The same things were measured in two ways. Each way mixes the same 12 hidden numbers, adds some noise and spreads widely along 7 directions of its own, which tell nothing about the thing.
Some things both ways: the first way, then the second way.
[ 11   2 -10  13  -2  -4  -2   5  -5   4  -1   1  -7   4  -9  -1  -1  -5
   3  -3   5  -4   1  -2 -18  -6  -9   5]
[ 13   1  -1 -19  -5   2  17  -2   2   9  -5 -17  -8  10  -3   4  -7   0
  -3   6]

[  5   2 -12  -7  -5  -9  -6 -11  17  -2   4 -11  -5   0  -8  -7  -7 -10
  -5   6  -5 -15   8  11   0   4   0   6]
[  4   0 -15  -5  -1   9  -5 -13   0   6  -2  -6 -13   6  11  -8   1  21
  -7  10]

[ 12  16  -8   4  -2  -7  -3  -4   2  -9  -9   2   6   7  13  -3   4   4
   7  -4  -4 -11   3  -3  -5 -14  -5  -9]
[ -5 -19   5   1 -10 -14   9   8  22   4   9 -16   4   5  -9  -6 -14   9
   3   7]

[ -7  13 -13  21   6 -15 -10 -12   4 -11 -13  -6  -5   9 -12  -2  -1  -9
   5   3 -13 -10   8   9  13  14   3  -2]
[  6  -7   2  -6  -6   7  21  -4   1  18  12  -2  -4   6   1  13 -15   4
  15   8]

[  5   9  -7  -1  -7 -10  -6   4   1   4  -4  -5   2  -1   6  -8  10 -10
   6 -12   6  -1   0   7  -9 -23 -12  -5]
[ -4 -19  -5   8  -4 -17   0   7  24  -3  -6 -17  -5   3 -15 -13  -1  13
   2  14]

[ 27   2  -6  -6  -4 -12 -15  -5   2 -20   0   6   9  -4  10 -12  13   5
  -5  -6   7  -2  16   9   3 -14   0  -8]
[  7  -9  -9   0  -5   8 -17  -1  -2  11  -4 -13 -15  -5   0 -11   9  23
   1  20]

[  6   4  -9  -8   3 -10  -3  -5   8   3   5 -17  -7  -3 -12  -6 -12 -10
   5   3  -5 -14   8   3   3   0  -3  10]
[  6  16  -5 -12  12  24   2 -18 -13  -2  -3  -6 -14  -5  11   8   4  -6
  -1  -1]

[ -9   7 -12  13   4 -20 -10  -9   1 -11 -12 -13  10   8  -2   4   8   4
  12  -6   4  -5   2  12   6   0  -5  -4]
[  3  -8   7  13  -1  -1  10  -2  19  -2 -18 -18  -3   8   0   9  -1  -2
  17  18]

[ 17   9 -15   9  -9  -5  -3  -3   9 -12   1 -13   5   9  -5   7  -2  -6
   2  -2  11 -12   0   4  -2  -3  -7   7]
[ -2 -12  -5  16  -2  -3  -5   7  30  11  11   1  -1   0 -11   0 -12   4
   9  11]

[ -3   4   7  -3  10   4  -1   4   2  -6  -2   2 -11  -7  -9  -4  -1  -8
  13  -5   6  -5   9   2  -9 -16  -8  -5]
[  0  -8  -8   2  -4   1 -11  11   4   1   8   5   0 -20   1   3 -12 -13
 -14  -4]

[-17  12 -13  20   6  -5  -5   6  -3   2 -12  -8 -10   2 -29  -6  -3 -25
   5   7  -6 -10  -5  -1  -8   1  -6  -1]
[ -3   1 -13   3  14   5  -8 -11  22  -7  -8   0   0   1   3 -25  11 -14
  -5 -13]

[ 13   5 -12  -4   0 -11  -5  -8   0 -16   4  -3   7  -8   1  -4   1  11
  -1   5  -8 -17  10   0  21  11   5   4]
[  6  -3   3 -18  -6   5   9  -1  -8   0   1 -18  -8  -1  12   0   2   2
 -12   7]

[ 11   9 -14  11  -7 -22 -14 -11  -1 -12  -2   2  -3   8  -3  -3   7  -5
   6  -2  -8 -10   7   4  14  -3   2  -6]
[-10  -6  -3  -9 -13   6   5  10  13  15  20   3   1  -2 -15   4 -26   8
   4  -9]

[-12 -12  -1   4   1  -9  -7  -6   4   5  20  13  -3  -3   5 -17  -1   7
   9 -11  -9  12   6  15 -13  -1  -2   4]
[  2  -6 -17  12   2   4  18  -4  17  22  15 -11   8   0  -1   0 -18   1
  16   9]

[ 13   4 -14  -2  -8  -7  -4  -1  14   3   8  -4  12  -4  11  -5  -6   5
   1  -7  -9 -14   8  -6   3   3  -4   8]
[ -9   3  20 -10  -2   4  -4   9  11   3   2   1 -15   0 -10   4  -2   2
  11  -6]

[ 10   4   6  -6   5  -6 -12 -10  -1 -20  -6  19   2  -7   0 -10  15  11
   9 -13   8  -4  22  11   1 -15  -8 -11]
[  1  -1 -19  -1  -8  -3 -16   4  18  21  16  -5   4  -9  -2 -10  -8  12
  -7   6]

[ 18  -7  -2   3 -10  -5  -4   4  -2   3  14  16  -8  -6   4 -14   7  -4
   0 -12   5  13  10   9 -23 -17  -5   5]
[ -1   5 -18 -17  15   4  -3  -3   0   0   1  -8   3 -14   1 -14  -2   6
 -21   2]

[ -8  -1  -8  -3 -11  -7  -4   1   5   6  11  -2   7   0   7  -8   3   0
   9 -13  -2  -6  -1   2   1  -3  -2   6]
[  4  -2   2   1   6   7 -22   4  -8  16  11  17 -17 -15 -13   3  -5  10
  13   6]

[ -1  -2  -2  -4   3  -7   3  -9   8   1   0  -2  15   3  -8   3  -2  -3
  12 -13   3 -13  15   6  -9   0  -5   9]
[ -3   2  -2   6   4 -11 -23  19  27   5   8  10   3 -16  -7  -5  -8   8
  -3  -1]

[  5   7  -3 -13  -6   8  -7  -6  40  -7   8   3  -2 -10   0 -16 -10 -12
  -6  -1  -9 -15  21   6  -3  -1  -2   9]
[-19  -8  13   0  -8  -8 -23  13   7  -5  -8  11 -14  -7   3  -7  -1   6
  -4  -5]

[ -4   9 -12  16  -6 -14  -5  -6   7   2   8   4   0   2   8  -4   4   5
   8 -10 -16   0   5   7   4   3  -4   6]
[  2   3  12  -7  13   4  14  -9  -4   4 -14 -19 -11   6   3   8  -2   1
  12  15]

[ 11   8   0   0  -1  -6  -4 -11  16 -12  -3  12  -1 -11   5  -6   0  -9
   9  -8  -6  -9  22   6   6  -4  -3   0]
[  6   0   2  -6  10  -2 -11  -2  17  -2  -4   3  -5  -1  -4 -23  10   8
   0  -1]

[ -2   4 -14   9  -5 -18 -14  -8  -5 -14  -9  -8   0  24   4  -9   9  -1
  -2   3   3  -4  -6   9  -1  -2   9 -10]
[  1 -14  -7 -11 -10   5  15  -9  -7   7   2 -11  -2  15   2  -2 -17  15
   3  15]

[  1   7  -6   8 -14 -13 -11 -12   6 -13   9  10 -12  -1   8  -4   6   4
  11  -3  -1  -5  -4  11  13  -2  -2  -5]
[  4 -17   0  -6  -7 -12  10  -2  11 -13 -13 -15   0  20   1 -17  -9   7
 -10   9]

[  9   3  -8  -4  -5 -13  -4  -1  -1 -17   4   0  -2 -17   9  -4   6  14
   4   4   7  -5  -1   6  17  -5   1   3]
[  2 -12  -8  -7  -7   9   4  -2  -2   9   7  -2  -8 -16  -3  11 -13  -1
  -4   3]

[  8   2  -1 -18  -4  -4   1 -10  17  -8   8  -1  -1   5  23 -13  -6  11
   2  -1   1  -5   7   6  -9  -6   6   9]
[  6 -17   6  -4  -4  -6   1  -4  14   0 -12  -9 -13  15  -9  -6  -7   9
   6   6]

[-22   3 -11  -2   6 -21 -12 -12   7 -10  -4 -16  -1   6 -13  -3   2   1
  10   3  -6 -13   3  14  15   5   3   1]
[  9  -2  -5   4  -1  11 -24 -16   3  -8 -23  -2 -20   3   6  -7  12  14
   0  10]

[  7   0  -5 -17 -11   1  -3  -4  16  -4  -3  -5   2   3  10  -6  -7  -7
   2  -2  15 -19  -1  -1 -10 -10  -5  -2]
[ -9  -7  -7  21   5  -1  12  -2   9  12   1   2  -5   3  -5   5 -16 -12
  17   5]

[ 23   2  -4   7   0 -13 -13 -13 -12 -15   0   6   0   3   7 -12   8   8
   2  -7   3   1  13  11   9   2   1  -6]
[  4   1  -5   4   6   4  11   5  10   6  11 -13   3  -4   8   0  -4 -11
   0   6]

[ 10  -3   7  -8   4   4  -4   3  -5   2  -3  12  13   5  28 -16   5   9
   5 -19   2   2  10  -4 -20 -15  -3 -15]
[ -1  -4   6 -12  -5  -1  -5  15  -9  15  26   2  -7  -9  -2  -2  -8  12
   1   3]

[ -7  -6  -6 -12  -1   0   9  -2  18  14   4 -12  11   3  13  -2 -16  -7
   7  -4  -2 -12  -2   0 -27  -6  -7   3]
[ -6  -4   9  -1  -9   4  -2   9   9  16  15  14 -12  -3  -5  10 -25  16
  16  -8]

[ 21   4  -8  -7  -5  -5  -4  -3   2  -3   2  -7   5   1   5 -15   1  -2
 -10  -2   1  -6   9   8  -4   1   2   7]
[ -2  -2  -2  -2  11  -4   4   2   9  -3  -6 -20  -6   3  12 -10   9  -2
  -6   9]

[ -8 -11 -12  15  -1  -8  -4   3   3   0   7  -6   1   1 -13  -2   2 -11
  -2  -3  -2   2   5  11  -4   9   4   8]
[  6   0 -12   0  14  18  36  -9   8  20  -5 -18  -2  15  -1   0  -4 -11
  21  13]

Other things, the second way, with their names:
<207>: [  4   6  -5 -20  12  10  -1 -12  10   4  -1 -19   4  13  -1 -13  -2  -2
   0  -3]
<211>: [ -1  -8 -27   7   9  -4  -4  -8  -5  12  20   0   4 -11  -3  -7  -9  12
  -3  19]
<144>: [  5 -11   1  19  -5  -1  17  12  24  11  -2 -14  -7 -11  -9  13  -3 -17
  16   7]
<201>: [ -3   5 -20  -9   7   2  12 -11   2  -1   5 -22  15  -1  14 -15  -4   9
 -13  10]
<410>: [ 3 -1 -4 -3 10 18 -9 -7 -8  8 11 14 -8 -9  3 -4 -4 10  8  5]
<553>: [ -7  -1   6   7   3  13   0   7  25  11  12   6  -7  -2  -8   3 -13 -18
  15 -17]
<407>: [ -4   4  10   1  15   6   3  -3  -5   2 -15 -10 -16   5  13  -2   4  -2
  13   4]
<516>: [ 15   1 -10  -4   2  15  21 -15 -18  14  -4 -10 -15   6   7   9  -5  -5
   5  13]
<513>: [-11  -4   6 -15  -9   2   5  -5  24  10  20  10   7   9 -17   8 -14   7
   5   0]
<77>: [  1 -12  -8   1 -11   8  -8  -5   3   9  15   7  -2   1  -8  -7  -3  24
   5  20]
<479>: [ 20  -5  -1 -19   8  15   6 -15 -12   6 -12 -12 -14   9  -2  -4  -3   0
   6   6]
<244>: [  7  -3 -11   9   8   3  19  -8  16  25  10  -1   4   4  -8   3 -17  -6
  25   1]
<408>: [ -5  -7  -6  -3   6   4  -7  -8   7   6  15   2   4   4   3 -16  -9   9
   3   1]
<55>: [  1   3  -8 -19   5  13  -9  -8  -7   1 -13 -10 -17   9  14 -10  11   6
 -13   7]
<361>: [ -6   8  -9  -7   9  12  -9  -3  11  18   1  -1  -4  -5  -1  -4 -12   3
   6  -8]
<376>: [ -7 -16   6   2 -12  -4  10   3   6   1   2  -9   2   3  -3   6 -17   2
   7   6]
<500>: [ -3  -8   4  -7  -5  11  -6   2   9   2   7   1  -8  -2 -11  -4  -6  15
   5   3]
<48>: [ -8 -12 -13  11   3 -17  16  18  23   3   3 -16  -2   3  -9 -12  -6 -12
  -6   5]
<280>: [  0  -7  -9  15   8   3   3   6  11  -3  -8  -3  -6  -6   2   0 -15 -11
   0  -1]
<457>: [ 17  -3 -14   2   4   9   7 -16   1   3 -12 -28 -18  12   1  -9   7   8
   1  16]
<182>: [  3  17 -12  -9  25  19  -5 -14 -17   5   6  14 -12  -6   9  -5   9  -1
  -5   6]
<79>: [ -3  -5 -10   6  -1   1 -13  10   3  15  18  12   3 -24   8   6 -21   4
  -6   2]
<275>: [ -3  -7   2  -3   4   8  -6 -12  17  -9  -1   0   1   5 -11 -16   1   2
   6  -4]
<251>: [ -8  -3   1  -6  -3   0  19   1 -19   4 -10 -15  -6  -8  15  19 -13   3
  -1  14]
<419>: [ -5 -14   1  20   1 -10  -2  10  -3  -3 -16  -6 -12  -9  -2  -6   5  -9
   2  19]
<249>: [-15   2  -1  -8   3   4 -10   5  -2   3  11   4  -2 -20  11   5 -10  -9
 -13 -11]
<452>: [  3  -3   1  -6   8   2  22  -4  -3   4 -22 -25 -13  12  17   3   6  -9
   2  16]
<323>: [ -9 -12 -15  30   3  -6   8   4  18  15  -1 -21  -1 -10   5   5  -6  -9
  11  18]
<450>: [  3 -15   9   7   2  -5  10   3   5  -7 -14 -23  -8  -2   2   4  10   3
   9  25]
<161>: [ -6  -6   0 -14 -12   6 -13  -1 -11  -9  -5 -10 -13 -14   5   5  -1   5
 -19   3]
<489>: [ -5  -9  -8  -3   0  -5   8  -7  -9  -2   9   3  -2  -2   4  -2  -8   6
 -11  11]
<421>: [-19 -17  -7  22   3 -15   6   5  12  -4  15  -1   5  -1  -3  -4 -10 -15
  -4  11]
<463>: [ -5  -7   7  -5   9  -8  -3  -1   5 -16  -7  -2   4   1  -2 -14  10  -4
  -9  10]
<309>: [  0  -2 -10  19   6  12   3   6  16  12  14   0  -8 -14  -8   2  -9 -14
  11  -3]
<326>: [  5   7  -2  -6  15   8   1   1  19  -5  -8  -2  -9   6 -13 -11   3  -9
   1  -6]
<475>: [ -9 -20  -9   4 -14   4  10   6  -9  16  25  -4  -1 -10 -10   6 -12  -2
   3  19]
<434>: [  8  -7  -1   3   5   4 -27  10  11  11  -4   6 -17 -16 -17  -8  -1  12
   7   6]
<26>: [  3   4   4   9   5   2  -9   5  31  11 -17  -3 -16   4 -12   2   0  -7
  13   0]
<466>: [  3   4 -20   2  14   8 -15  -9  25   1  -8  -5  -8   6  -5 -26   8   0
  -8  -7]
<568>: [  0   0 -15  -8   4  10  30 -16  23   5   3 -15   0  18  -2  -2  -8  -8
  -1  -2]
<142>: [  4  -3   8  -8   1   7 -15   4  20  12  12   0 -11  -8 -21  -3  -1  16
  15  -4]
<416>: [  3  -3   7  -7   4   5   6   2   3  -8 -12 -21  -5   1   7  -1  10  -5
   4   8]
<445>: [-15 -18 -14  19   0 -12   4  10  -1   7  15 -12   9 -15   0   0 -12   4
   0  23]
<539>: [ -5  -4 -12   0   6  -1   4  -5  -1  14  16  -6  -1   1   1 -12   5   4
  -2  18]
<540>: [-24   5  -1   8   4   3  -7   4  18   3   6   0   3 -11   0   9 -10  -7
   1  -3]
<507>: [  0  -8  -1   9  -6   3  -1   3 -10  -1   3   0 -10  -6   0  -2  -1  -3
   1  14]
<104>: [-12 -12  -9   2  -4  -6  19   5   5   2   9 -23  10  -2  11   2  -2 -15
  -9  14]

Some of these things the first way, each followed by its name:
[ 18  -2  -5 -18 -12   4  -7   0  12 -15   6   1  13  -6  12 -10   3   8
  -7  -6  12 -18   9  -1   8   1   2   4] => <539>
[ -8  -2   0   3  -1   1  -6   1  10  -8   0   4   6   3  11  -4   2   5
  11 -13   5  -3   7   0  -1  -1  -1   0] => <463>
[ 12   3  -3 -14  -6   3  -4  -1  25   0  10  -7   4  -8   4  -6  -8  -4
   3  -9   9  -9  10   8 -12 -13 -14   9] => <540>
[-14   2 -14  12   8  -4  -9   6  -5  -5   0 -14   3   8 -21 -11   3   2
  -5   3  -8  -8   3   3   5  17   7   7] => <104>
[ -9  -5   5 -14  -4  -3  -9   3   3  -1   9   5  12  -4  17 -16  12   8
   7 -20   9   5   3  11  -7 -18  -5  -9] => <445>
[ -4  -3 -12   6   3  -9  -2   7 -12  12  -2  -9  -6  13 -12  -9   0  -9
   0   1  -2  -2  -5   0 -26  -7   0   1] => <466>
[  6 -11   3   4  -5  -9  -4   2  -7  11  10   6 -11   0  15 -11   5   0
  11 -19   9  13   3   9 -13 -16  -8  -3] => <326>
[ 11  -2   1  -5   8   0  -2  -5  11  -1   8  -1  -7   2  10 -15 -11  -1
   1  -2  -7   2  15   4 -12  -3   2   5] => <553>
[ 11  13  -5   1 -13   2 -15  -3  14  -7   5  -2 -13  10  10 -18   0  -7
  -1  -6   5  -6   2   5   3  -6  -3  -2] => <421>
[ -3   1 -13  -4  -1 -15   4 -10   0  -2  -3 -16   0  12 -13   5  -7 -14
   6   7  -4 -20  -2   2  -1   2   6   5] => <280>
[  2  11 -13  20  -6 -13  -9   4   3  -4  -3 -12   5  -5  -3   0   9 -11
   5 -10   0   3   1  13   9  -6 -11   0] => <450>
[ -1   0 -10  12   5 -12  -9  -6  -5  -1 -23  -9  -2  20  -5  -3   3 -13
   2  -5   0 -14   8  -1   0   6   5 -12] => <182>
[-18  -8  -8   2  -2  -4  -7  12  -8   0 -11   1  19  -3   4   1  13   6
   8 -12  10 -14  -7 -10  -5  -8  -5 -19] => <419>
[ -2  -1  -8   5   2 -11  -1   5 -12   0 -13 -12  -7   4   5   2   4   3
   7   1  15  -3 -13   4 -10 -11  -8 -10] => <568>
[ 10  -4 -15  -4  -4 -14  -2  -4 -13 -12   1  -3   6  17   5  -8   0  11
  -3   8   4 -10  -2  -4  -5   7  17  10] => <479>
[  9   6   9  -8  -1 -12 -19 -16   1 -11  -8  12 -12  11  13 -28  16  -2
   5 -17   8   8  20  20   0 -17   2 -11] => <211>
[-14  -4 -10  15  17 -19  -6  -1 -12  -1 -11  -3  10  -5  -9   0   7  11
  13  -5 -11  -3  12   2  10  10   0  -4] => <144>
[ 10  -3  -5 -15  -6  -9  -3  -5   0  -6   3   2  12  -8   0  -3   3  -1
   7  -7  10 -15   3   3  -7 -15  -7  -4] => <201>
[  5   1 -15  16  -6 -11  -4   0 -14 -12  -8   1  11   6  -1   4   7   6
   4   0  13 -10 -11   3  -9   1  -6  -7] => <79>
[ -8  -9   2  -4   4  -2 -10   7  -6   2  -7   2   5   1  18  -7   7   7
  14 -17  14  -3  -3  -3 -10 -20 -11 -25] => <507>
[  0   9  -6  12   2   0  -6   6  -1   0   0   6  -5  -7  -3 -12   1  -3
   3  -3  -5  -2   1   1 -11  -6 -10  -4] => <249>
[ 21  -2  -2 -13  -5   3 -15   4  10 -16   7   1   1   0  15 -18   2   7
  -6  -5  10  -3  14  -1   2  -9   5  -1] => <475>
[  9   2  -7   5  -7  -7  -9   7  -2  -2  -3   0   1   8  20 -11   1  -3
   8  -8  14   6 -10   0 -23 -23  -9  -8] => <275>
